There are 10 hidden switches. A switch that is on adds its own fixed numbers to the row, and there is some noise. The rows also spread widely along 13 directions, which tell nothing about the answers.
In the rows, zero is written as 128.
Some rows, each with its switches (1 for on, 0 for off) after it:
[123 123 145 118 147 135 137 156 130 145 115 178 125 133 100 102 147 114
 118 103 129 142 136 139 107 106  94 160  95 134 151 126 155 127 120 114
 145  91 161 153 135] -> 0 0 0 0 1 1 1 0 1 0
[117 156  67 138 123 124 115 123  54  70 154 128 126 102  87 168 146 111
 107 150 176  93 136 106  87 132 104 161  83 114 136  79 122 110 118 128
  76 114 140 163 125] -> 1 0 0 1 1 1 1 0 0 0
[121  92 142  98  98 148 146 116 171 174 100 199 116 127  82 156  89  79
 112  85 129 171 152 146 138 105 111 131 123 174 114 219 161 119  97 146
 109 113 166 118 114] -> 1 1 0 1 0 0 0 1 0 1
[102 131 154 155 166  61 107 148 114 165  91 127 129 121 180 174  66 164
 145 116  68 144 172 122 187 111 195  93 162 105 121 169 183 122 194 104
 124 138 126  74 119] -> 1 1 0 0 0 1 0 0 1 1
[140 120 137  81  97  66 152  83 153  86 100 196 140 142 113 136 157 141
 121 120 184 170 122 125 119 119 128 136 153  89 113 166 108 131  68 129
  94 112  98 157 203] -> 0 1 0 1 1 0 0 0 1 1
[166  92 137 127 137 139 109 140  92 184 124 138 110  87 119 113  96 105
 126 108 117 129 118 106 139 147 129 143  96 123 116 178 189  88  91 128
 105 102 159 137 115] -> 1 1 1 0 1 0 0 0 1 0
[120 121 165 112 133 113 126 161 132 121  98 227  71 155 115 137  97 109
 137 121 110 134 161 124 174  99 168 123  78 137 100 168 214  97  83 126
 123  92 168 127 180] -> 1 1 1 1 1 1 1 0 1 1
[ 97 131 120 151 104  84 120 112 163 165  78 102 124 118 170 173  77 102
 126 160 112 131 144 121 159 159 168 115 147 123  99 162 157 125 171 120
 108 137 119  69 142] -> 0 0 0 1 1 0 0 0 1 1
[141 153 170 108 128  98 127 155 171 113  39 170 151 174 141 109 126 157
 128 110 101 144 159 126 154  83 136 165 106 124 133 177 128 122  62 112
 137  61 149 135 174] -> 0 1 0 0 0 1 0 0 1 1
[114 190 138  98 171 129  84 144 109 116 116 205 119 120  93 121 149 122
 162 122  94 124  80 106  72 122 122 154  88 106 218  64 153 149 126 131
 102 109 171 121 155] -> 1 0 0 1 0 1 1 0 1 0
[142 124  98 170 156 148 145 173 110 178 129  74 130  97 214 133 127 103
 146 101 116  94 160 163 176 113 113 158 108 155  95 164 137 140 127 111
 145 141 134 160  95] -> 1 0 0 1 0 0 1 0 0 0
[142 138 152 115 123 132  79 110 105  61  45  98 116 112 138 137 117 105
  50 137  96 137 133 126 115 138 115 156  68 133 148 167 179  65  88 125
 101  95 102 157 181] -> 1 0 1 1 1 0 1 0 1 1
[140 117 167 122 169 102 110 126  91  78 102 122 121 106 169 131 151 153
  99 105 116 158 143 153 135 110 129 125 126 119 154 163 155 110 129 107
 143 144  83 168 153] -> 0 0 0 1 0 1 0 0 0 0
[ 77 168  91 157 148 144 159 120 128 106 107 102 117 121 174 218 135 101
 146 120 118 121 198 188 155 105 125 136 142 203 141 153 113 180 156 125
 144 165 149 143  98] -> 0 0 0 1 0 1 0 1 0 0
[142 165 107 107  97 107 106  90 130 112  24  53 169 141 183 152  93  75
  77 167  85 135 123 127 141 136 112 145 142 113  86 201 142  98 107 130
  98 121  82 119 174] -> 1 1 0 1 0 0 0 0 1 1
[126 183  66 120 152 144 156 150  63 142 145 120 150 138 138 150 149  92
 145 101 133 106 145 160 107  71  57 167 108 138 119 104 102 160 126 114
 124 139 142 179  97] -> 0 1 0 0 1 1 0 0 1 1
[106 170 126 119 120 122 118 165 123 108 131 170  66 147 140 130  82 133
 127 141  96  93 111 108 149  94 163 108  83 111 155  82 149 118 133 134
 137 117  87 123 159] -> 1 1 1 0 1 0 1 1 0 0
[157 135 159 128 180 121  96 189  74 178 129 173  77 128 136  81  98 107
 138 126  82  96 115  90 143 120 146 131  42 105 131 108 226  90 115 106
 127  96 162 121 161] -> 1 1 1 0 1 1 0 0 0 1
[119 124 108 146 121 117 141 131 120 152 122 108  89  97 156 154 114  73
  93 132 131 108 128 136 123 148 100 137  98 138 138 130 176 121 164 114
 143 139  98 139 162] -> 1 1 1 1 1 0 0 1 1 1
[101 191 108  96 133 105 119 109  97  36  81 152 120 173 134 172 118 115
  84 154 105 127 162 140 140  86 137 103 113 118 123 128 138 113 115 131
  90 136  97 148 187] -> 1 0 0 1 1 0 1 1 0 1
[103 126 128 134 118 129 141 102 148 164 143 133  61 114 154 157 125  69
 158 158 145 108 118 134 142 192 165 116 102 155 113 121 174 160 137 124
 119 150 144  99 172] -> 0 0 0 0 1 0 0 0 0 1
[118 138 147 136 115 123 145 154 143  71  56 111 111 154 161 147 136 108
  74 120 115 123 188 170 156  87 106 167  81 163 114 177 155 105 103 105
 173  91 104 168 183] -> 1 1 0 1 0 1 1 0 1 1
[128 160 152 137 113 117 133 130 170  39  53 111  85 126 211 160 149 136
 115 126 115 110 162 157 169 128 152 162  85 167 156 163 124 138  62 117
 154 106  90 171 214] -> 0 0 1 1 0 1 0 1 1 1
[111 148 116 115  89 134 160 143 128  59 113 141 123 172  92 162 112 137
  79 118 149 124 188 154 140  61 102 134 111 155 124 154  95 107 107 126
 146 100  93 163 126] -> 0 1 0 0 0 0 0 1 0 0
[118 131 128 119 112 127 128 130 142 122  81 147 147 136 145 165  94 128
 127  96 110 157 178 149 165  77 134 136 138 157  96 207 123 119  94 134
 100 118 146 126  96] -> 0 0 0 1 0 1 0 0 0 1
[ 79 150 146 128 164 118 139 156 108 103 129 194  96 145 101 172 115 167
 124  88 105 141 183 162 133  60 138 113 114 151 183 118 148 145 169 117
 155 127 134 145 110] -> 1 1 0 0 1 0 1 1 1 0
[140 114 127 105 107  89 140 115 149 116  97 151 167 116 123 124 136 147
  91  99 145 165 128 122 120 110 103 142 162  88 140 171 104 118 108 126
 113 105 105 154 146] -> 1 0 0 0 0 1 0 1 1 0

New rows, each followed by its switches (1 for on, 0 for off):
[ 81 169  93 105  92 167 135 138 150 139  81 151 142 174  96 169  73  63
 114 134  85 142 161 146 140  81 111 132 136 164  96 168 142 121 125 149
 110 110 173 102  97] -> 1 0 0 0 0 1 1 0 1 0
[151 131 110 134 125 117 127 131  88 136 148 122  97  87 154 131 137 110
 145 123 154  96  97 108 118 156 120 162  88 111 131 110 145 127  97 116
 109 119 115 158 155] -> 0 1 1 0 1 1 0 0 1 1
[145 118 139 122 106  70 121 138 135 107  90 155 113 125 137 119  93 149
  88 142 129 128 125  91 157 121 154 119 118  75 122 155 157  77 110 126
 123  98  76 135 186] -> 1 1 1 1 1 0 0 1 1 0
[114 130 136 156 158 134 111 147 134 197 120 130 103  69 144 160 110 105
 143  86 101 121 127 138 109 142 112 155  96 166 203 132 166 154 179 112
 140 132 155 110  98] -> 1 1 0 1 0 0 0 1 1 1
[ 87 134 127 125 169 112 134 114 121 151 102 142 120 129 166 171  97 104
 113 117  77 165 162 169 157 100 142  85 166 142 126 173 177 139 190 124
 129 179 118 119 117] -> 1 0 0 1 1 0 1 1 0 0
[ 94 193 101  89 104 125 128 120 150  86  57 123 158 184 143 136 116  73
  92 164  92 141 124 147 120  85  94 134 142 123 112 139 119 124 133 136
 122 128  94 129 164] -> 0 0 0 1 0 1 1 0 0 0
[154 142 126 121 117  87 122 121 145 134  79 161 157 134 116 118 125 152
 131 126 146 119 135  87 126 128 131 169  96 105 141 144 107 120  64 122
  86  67 156 136 157] -> 0 1 0 0 1 0 0 1 0 1
[100 126 129 132 116 142 174 164 148 109 121 172  76 159 132 147 131  98
 129 116 146 120 181 171 169  74 124 144  85 175  91 154 148 132 104 121
 175 113 133 162 144] -> 0 1 0 1 1 1 1 0 0 0
[148 140 125 147 156 143 115 164  92 150  97 148 145 110  99 136 121 144
 155  95 124 112 173 113 133 103 119 192  71 155 144 155 135 115  71 118
 111  62 216 148  76] -> 0 1 0 0 1 1 0 0 1 0
[149 103 152 136 169 102 139 161 144 228 100 144 147 117 164  70 118 114
 100  93  89 147 122 123 128 113  93 131 121 100 148 154 178 115 163  98
 146 119 131 127 142] -> 1 0 1 0 1 0 0 1 0 1
[ 64 158  86 169 131 114 112 138 142 194 110 165 142 114  92 197  82 105
 171 138 122 113 165 100 119 133 149 151 115 156 138 110 144 151 181 131
  73 109 232  56  64] -> 0 0 0 1 1 1 1 0 0 1
[139 163  90  94 107 144 137 143  80  85 151 170 103 141 106 134 141  79
 123 126 156 100 111 123 107  99  84 149  78 121 116 105 134 119  75 135
 102 121 117 173 167] -> 1 1 1 1 0 1 0 0 0 1
[131 123 164 118 111 144 115 140 176 123  57 149 118 139 133 106 115 107
 109 129  99 136 136 125 148 127 140 162  91 147 130 180 162 106  70 129
 135  69 157 129 164] -> 1 0 0 0 0 1 1 0 0 0
[ 99 193  90 150 128 112 107 137 112 117  68  61 138 135 163 179  96  73
  89 175  85  95 154 125 124 137 109 144 100 138 137 118 154 116 180 113
 119 130 120 102 142] -> 0 0 0 1 0 1 0 1 1 1
[127 145 163  74 116 110  94  80 158 120  79 206 115 136  98 142 111 116
 141 129 110 156  88  99 106 156 157 128 118 122 170 151 152 137  79 147
  68 106 147 107 183] -> 0 1 0 0 0 0 1 1 0 1
[117 142 141 135 178 119 117 159 107 155 114 189 126 110 113 135 124 154
 159  87 106 139 151 127 126  79 132 151 108 134 173 131 150 142 133 116
 131 110 181 128  93] -> 1 1 0 1 1 1 0 0 0 0
[173 136 116 116 153 121 143 186  67 112 158 199 115 130 123 130 145 140
 155  78 162 100 167 126 153  72 111 160  68 124 108 143 129 118  46 114
 108 100 154 196 132] -> 0 1 0 1 0 1 0 1 1 1
[124 141 143 114  88 146 125 121 135  47  81 109 106 125 120 143 135 131
  79 118 141 132 141 148 113 103 102 176  81 154 157 150 108 107  78 129
 157  84  85 174 149] -> 0 1 0 0 1 1 0 0 1 0
[ 83 132 161 150 146  78 130 143 139 118 104 125  75 125 172 163 111 123
  90 133  96 123 148 146 142 133 151 104 115 125 170 113 195 132 215  96
 179 138  73 114 192] -> 1 1 0 0 0 1 1 1 1 1
[128 104 153 124 135 136 134 150 162 217  83 146 114 131 167 113  70  86
 117  95  69 145 133 145 161 105 117 128 111 156 116 193 190 115 137 120
 146 121 135 117 120] -> 0 1 1 0 1 0 1 1 0 1
[122 170 134 110 156 100 118 137 121 153  81 150 146 171 156 111  99 119
 129 142  71 139 129 120 141  99 138 106 131 104 120 134 163 119 139 116
 106 132 133 106 156] -> 0 0 1 0 1 0 0 0 0 1
[132 105 103 111 110 115 119 122 132 178 107 149 179  93 107 137  92 125
  89  59 126 170 121 124  94  75  65 155 142 112 147 175 108 109 145 134
  95 116 111 140  64] -> 1 1 0 1 1 0 1 1 0 1
[ 98 131 117 145  98  85 147 129 144  63 125 182 111 123 107 198 140 161
 129 113 191 120 189 130 143 120 151 147 114 139 137 134 101 135 104 122
  99  98 137 149 153] -> 0 0 0 1 0 1 1 1 1 1
[157 112 100 156 136 113 145 152  99 195 128 112 111 111 154 116 112  83
 119 143 139  81 140 100 149 156 116 148  75 122  93 140 179 104 115 108
 117 106 153 140 153] -> 1 1 1 0 1 0 0 1 0 1
[105 136  95  90 118 110 170 103 172 196 118 180 170 126 119 120 150  87
 148 100 138 177  79 144  83 107  64 157 187 101 141 132 106 182 145 133
 123 133 137 136 135] -> 1 1 0 0 1 1 1 0 1 0
[118 152  80 128  96 106 156 109 128  87 109 132 157 129 147 189 142 122
 142 120 169 130 162 140 140 113 113 155 156 136  97 160  82 145  82 134
  82 127 131 157 139] -> 0 0 1 1 0 1 0 0 1 1
[137 132 128 119 147 131 127 146 116 170  90  78 129 131 203 113 115  55
  82 124  76 133 126 168 141 119  88 125 121 128  94 171 192 111 163 105
 150 157  85 142 163] -> 1 0 0 1 0 0 1 0 1 1
[110 170 146  88 131  92 105 122 147  94  74 215 156 165 128 150  97 170
 148 105  86 168 137 119 148  70 167 107 157 105 141 159 119 127  95 143
  68 119 134 111 149] -> 1 0 1 1 0 0 1 0 0 1
[112 129  74 146  96 156 134 141 114 132 153 117 139  79 126 174 119 110
 134  84 158 123 130 146 109 104  80 170 133 156 138 138  91 135 131 137
 105 134 123 159  58] -> 0 0 1 1 0 1 1 0 1 0
[ 95 158 169 107 164  77 129 103 192 170  48 180 157 148 162 138 136 133
 160 120  70 184 126 139 130 124 153 123 184 116 169 160 153 182 153 119
 123 131 165  83 177] -> 1 0 0 0 0 1 0 0 1 1
[147 179  99 118 104 139  94 131 100  89  82  92 128 141 131 117 108  87
  93 186 116  88 114  93 119 136 120 153  63 112 110 117 137  81  83 132
  95  93 117 131 159] -> 0 0 0 1 1 0 0 0 0 0
[143 107  86 143 137 100 115 114  57 167 166 100 132  75 127 137 127 105
 114 130 167 105 100  98  93 167 103 146 106  87 123 103 152 113 156 112
  83 133 114 147 126] -> 1 1 0 0 1 0 1 0 0 1
[ 94 220  84  94 128 113 159 123 141  94 107 171 105 198 177 169 130  71
 166 172 105 104 140 150 164  97 147 102 133 135  94 109 123 178 108 136
 108 165 124 126 202] -> 0 0 0 1 0 1 0 1 0 1
[115 129  98 144 123 102 169 170 149 175 142 170 150 142 123 114 146 125
 135 107 173 116 153 133 122  90  90 156 110 117 111 108 106 145 138 105
 129 104 148 143 125] -> 0 0 0 1 1 0 1 0 0 1
[ 86 178 148 117 188  90 136 117 126 104  60 148 144 164 151 142 168 116
  98 133  86 158 159 172 101 100 102 126 131 126 173 120 168 154 182  97
 149 143 127 140 196] -> 1 0 0 1 1 0 1 0 1 1
[105 125 121 118 115  65 140  99 165 128  99 159 128 123 157 163 115 114
 124 152 131 153 129 121 156 148 164  99 184  90 113 166 153 136 147 130
 108 146 105 103 186] -> 1 0 0 1 0 1 0 1 1 0
[113 126  94 101  85 127 166 154 112 115 148 184 140 159  55 137 108 121
  89 101 165 147 155 134 115  42  75 135 131 106  98 134 107 100 124 133
 129  99 115 155 101] -> 1 1 0 0 1 1 0 0 1 0
[147 177  76 152 169 125  92 137  41 118 134  60 130  75 190 156 127 104
 136 143 112  74 120 113 125 150 115 152  93 121 148 101 134 125 138 118
  97 153 118 151 111] -> 0 0 0 1 0 1 0 1 0 0
[ 79 174 146 121 151  76 151 124 198 160  50 188 176 175 133 145 130 138
 153 119  91 172 149 146 115  86 117 131 175 136 171 145 124 179 171 113
 136 125 158  91 158] -> 0 1 1 1 0 0 0 0 0 1
[130  98 125 182 164  86 140 176 103 189 145 134 161  94 130 120 129 191
 142  79 157 120 168 118 126  99 116 165 115 113 148 125 113 129 162  91
 140  96 151 148  67] -> 0 1 0 0 1 0 1 0 0 0
[115  76 130 130  54  70 145 133 193 138 102 164 131 120  91 112  92 114
  39 134 175 148 137  92 120 120 108 133 120  79 110 151 141  72 151 121
 128  80  82 106 165] -> 1 0 0 1 1 1 0 1 0 1
[ 84 166 146 160 140 112 125 155 139  86  77 116 117 143 165 192 105 169
 126 106  97 127 214 169 170  80 162 130 118 177 150 160 122 137 148 109
 148 122 125 120 113] -> 0 0 0 1 0 0 0 0 1 1
[129 152  71 126  90 139 158 169  86  87 180 139  89 141 119 155 122 102
 126 132 178  68 143 126 142  99 106 149  78 128  94  97 106 118  92 126
 129 112  98 183 140] -> 0 1 0 0 0 1 1 1 1 0
[160 119 124 163 179  83  93 128 106 197  78 116 154  68 165 136 120 117
 150 137 108 112 119  82 132 199 143 166 116 108 152 164 191 120 122 112
  82 105 186 120 148] -> 1 1 1 1 0 0 1 1 1 0
[152 103 152 126 170  67 109 127  87 144 103 149 133 102 163 123 129 133
 121 110 124 150 131 118 136 133 134 136 123  88 114 167 187 106 131 100
 108 126 117 150 162] -> 0 1 0 1 1 1 1 0 1 1
[121 113 136 159 123 122 149 129 138 120 100  69  79 110 222 162 113 115
 106 117 121 104 169 171 186 132 147 138  95 172 105 177 148 132 127 108
 169 136  71 162 157] -> 0 1 0 0 1 0 1 1 0 1
[114 142  94 135  78 167 126 124 165 122  88 119 124 108 118 167 105  92
 105 109 141 111 153 138 119 117  97 187  73 187 142 153  96 126  85 141
 103  90 148 141  94] -> 0 0 0 1 1 0 1 1 0 1
[123 162 111 131 192 110 137 113  71 130  99 132 156 141 144 165 165 100
 144 137 114 128 170 144 125 151 115 139 131 139 120 147 175 148 119 108
  79 137 197 156 173] -> 1 0 1 0 0 0 1 0 1 1
[126 112 149  66 109 103 143  79 157 125 118 221 135 124  67 116 160 123
 129 100 163 190  80 123  72 125  98 145 157  97 166 143 120 148  96 138
 111 110 128 144 164] -> 0 1 0 0 1 1 0 0 1 0
[105 161 177 102 161 112 136 146 115  72 121 196  71 177 139 147 127 138
 118 115  95 139 168 164 153  88 153  83 106 145 156 130 179 131 129 113
 148 143 106 149 197] -> 0 0 1 0 0 0 0 1 1 1
[118 144 106 120  87 117 133  89 157  98  95 129 119 110 144 162 138 119
 142 147 152 125 119 119 135 156 152 156 134 122 125 144 102 148  72 145
  96 105 133 131 162] -> 1 0 0 0 1 1 0 0 1 0
[113 119 104 156 115 137 157 172 182 216 108 147 144 111 129 110 131  89
 126  96 137 117 136 136 107 113  66 186  95 149 143 128 132 141 142 115
 144  91 171 130 114] -> 1 0 1 1 1 0 1 0 1 1
[120 202 121 143 195 153 124 127  99 110 109 130  82 111 175 161 191 106
 201 146 115  81 140 158 127 165 148 169  66 184 182  92 148 197  90 115
 132 135 197 155 170] -> 0 0 0 1 1 0 0 0 1 0
[119 145  82 135 143 102 154 103 113 131 105 150 174 133 119 176 151 119
 155 140 156 138 173 128 137 135 124 142 168 134 102 168 119 148  99 130
  64 131 200 136 132] -> 1 0 1 1 0 0 0 0 0 0
[ 80 159 115 154 133 100 148 109 155 123 107 149 104 129 144 185 143 118
 158 154 147 118 160 137 130 157 155 133 123 161 149 114 140 172 147 117
 113 137 162 106 165] -> 0 0 1 1 1 0 0 0 0 1
[109 148  79 143 108 112 151 119 136 166 103 106 129 129 150 190 102  64
 126 151 132 108 153 133 147 146 120 133 136 145  95 157 148 142 148 127
 108 144 139 110 143] -> 1 1 0 1 0 0 0 1 1 1
[ 73 200  57 136 145 120 154 132  72 120 139 155 107 167  99 207 123  60
 146 168 134  85 172 131 115 124 107 130 102 153 118  73 162 154 164 122
  93 140 185 131 147] -> 0 1 1 0 1 1 1 1 1 1
[102 138  83 100  89 124 159 138 139 177 125 192 140 175  76 145  86  67
 127 138 138 141 155 118 144  92 113 118 140 118  53 151 149 117 120 141
  86 112 183 101 121] -> 1 0 0 0 1 1 0 0 1 1
[141  74 131 156  89  76 133 129 132 111 118 156 122  87 122 169 101 158
 110 103 187 131 172  94 160 137 154 147 116 124 106 192 133  86  88 122
  93  89 126 143 133] -> 0 1 1 1 0 1 0 1 0 1
[117 139 142 102 119 103 102 115 104  67 122 170  70 128 149 161  83 129
 118 142 109 139 128 118 170 112 192  79 122 108 115 150 163 100 111 143
 101 149  77 123 157] -> 0 0 0 1 1 1 0 1 0 0
[113 141  96 166 159 141 122 146  48 113 129  93  97  95 125 188 137  78
 100 127 138  91 182 151 111 131  90 168  57 169 133 117 183 112 155 103
 128 124 160 165 117] -> 1 1 0 1 1 1 1 0 1 1
[127 212 123 144 197 118 121 191 103 144  98 140 120 155 195 117 133 131
 174 131  63  77 148 127 151  99 136 145  76 135 168  85 150 159 127 101
 137 121 164 133 157] -> 0 0 1 0 0 1 0 1 0 1
[156 133 112 109 131 141 150 142 139 153 104 148 171 118 167 109 150 115
 144  63 126 151 130 156 129  73  71 175 132 141 122 180  91 144  68 127
 115 121 136 180 107] -> 0 0 1 1 0 1 0 0 0 1
[142 135 111 121 149  80  85  99  94 172 115 129 159  79 147 159 100 119
 139 125 116 143  99  92 113 171 138 117 156  85 146 148 151 124 153 129
  51 153 129 100 122] -> 0 0 0 1 0 0 0 1 1 1
[115 159 105 147 159  82 121 141 106 174  98 100 147 124 167 126 127  80
 114 162 105 113 122 116 108 146 105 136 121  92 124 101 176 129 199  97
 124 141 126 104 161] -> 0 0 0 1 1 1 0 0 1 1
[108 173 123 130 129 127 132 110 166 129  75 143  93 118 165 163 137  87
 146 147 106 108 129 134 131 163 141 150  95 161 169 127 152 164 106 130
 117 124 156 122 191] -> 1 0 1 1 1 0 0 1 1 1
[ 87 192 110 139  95  65 124 126 137  51  78 114 133 158 133 184 119 155
  99 172 138 104 157 116 126 112 146 134 124 103 149  98 104 128 153 113
 121 108  79 111 186] -> 1 1 0 1 0 0 0 0 1 1
[111 151  54 151 109 109 160 154 104 137 121  78 163 143 157 138 129  74
  82 147 154  97 158 139 118  96  58 158 112 112  73 109 113 116 169 105
 128 128  99 155 124] -> 0 0 0 1 1 1 1 0 0 1
[111 107 115 112 107 106 125  91  83 100 168 196 111  97  27 183 130 118
 124 132 192 143 120  92  80 164 127 128 133 111 151 119 159 111 121 137
  66 112 165 128 141] -> 1 1 1 0 0 1 0 0 1 0
[122 193  85 138 171 145 158 158 127 161 110 143 141 142 162 133 154  95
 167 128 104  94 148 146 134 106  95 157 108 155 151 114 121 175 115 120
 128 133 182 150 137] -> 1 0 1 1 0 0 0 1 0 0
[127 141 139 113 171 132 132 127 121 139  66 121 170 117 178 133 130 139
 118  62  77 185 150 186 129  44  83 156 155 150 155 197 116 144 136 118
 157 143 109 166  79] -> 0 1 0 1 1 1 0 0 0 0
[ 78 186  61 132 103 156 143 116 115 118 137 111 131 133  98 189 137  59
 124 148 150 105 132 147  71 128  64 152 110 174 154  81 106 156 164 131
  99 151 145 125 116] -> 0 0 1 1 0 0 0 0 0 1
[129 152  76 147 124  89 153 133 119 145 124 142 158 116 149 195 120 149
 180 107 163 111 175 125 162 113 138 152 148 134 104 159  81 160  99 125
  80 126 156 138 104] -> 0 1 0 1 0 0 0 1 1 1
[108 177 106 122 144 105 116 128 106 119  66  92 167 137 153 142 118 111
  86 122  84 137 129 141  97  88  79 157 126 109 153 122 132 126 170 111
 132 117  99 141 134] -> 1 1 0 0 1 1 1 0 1 1
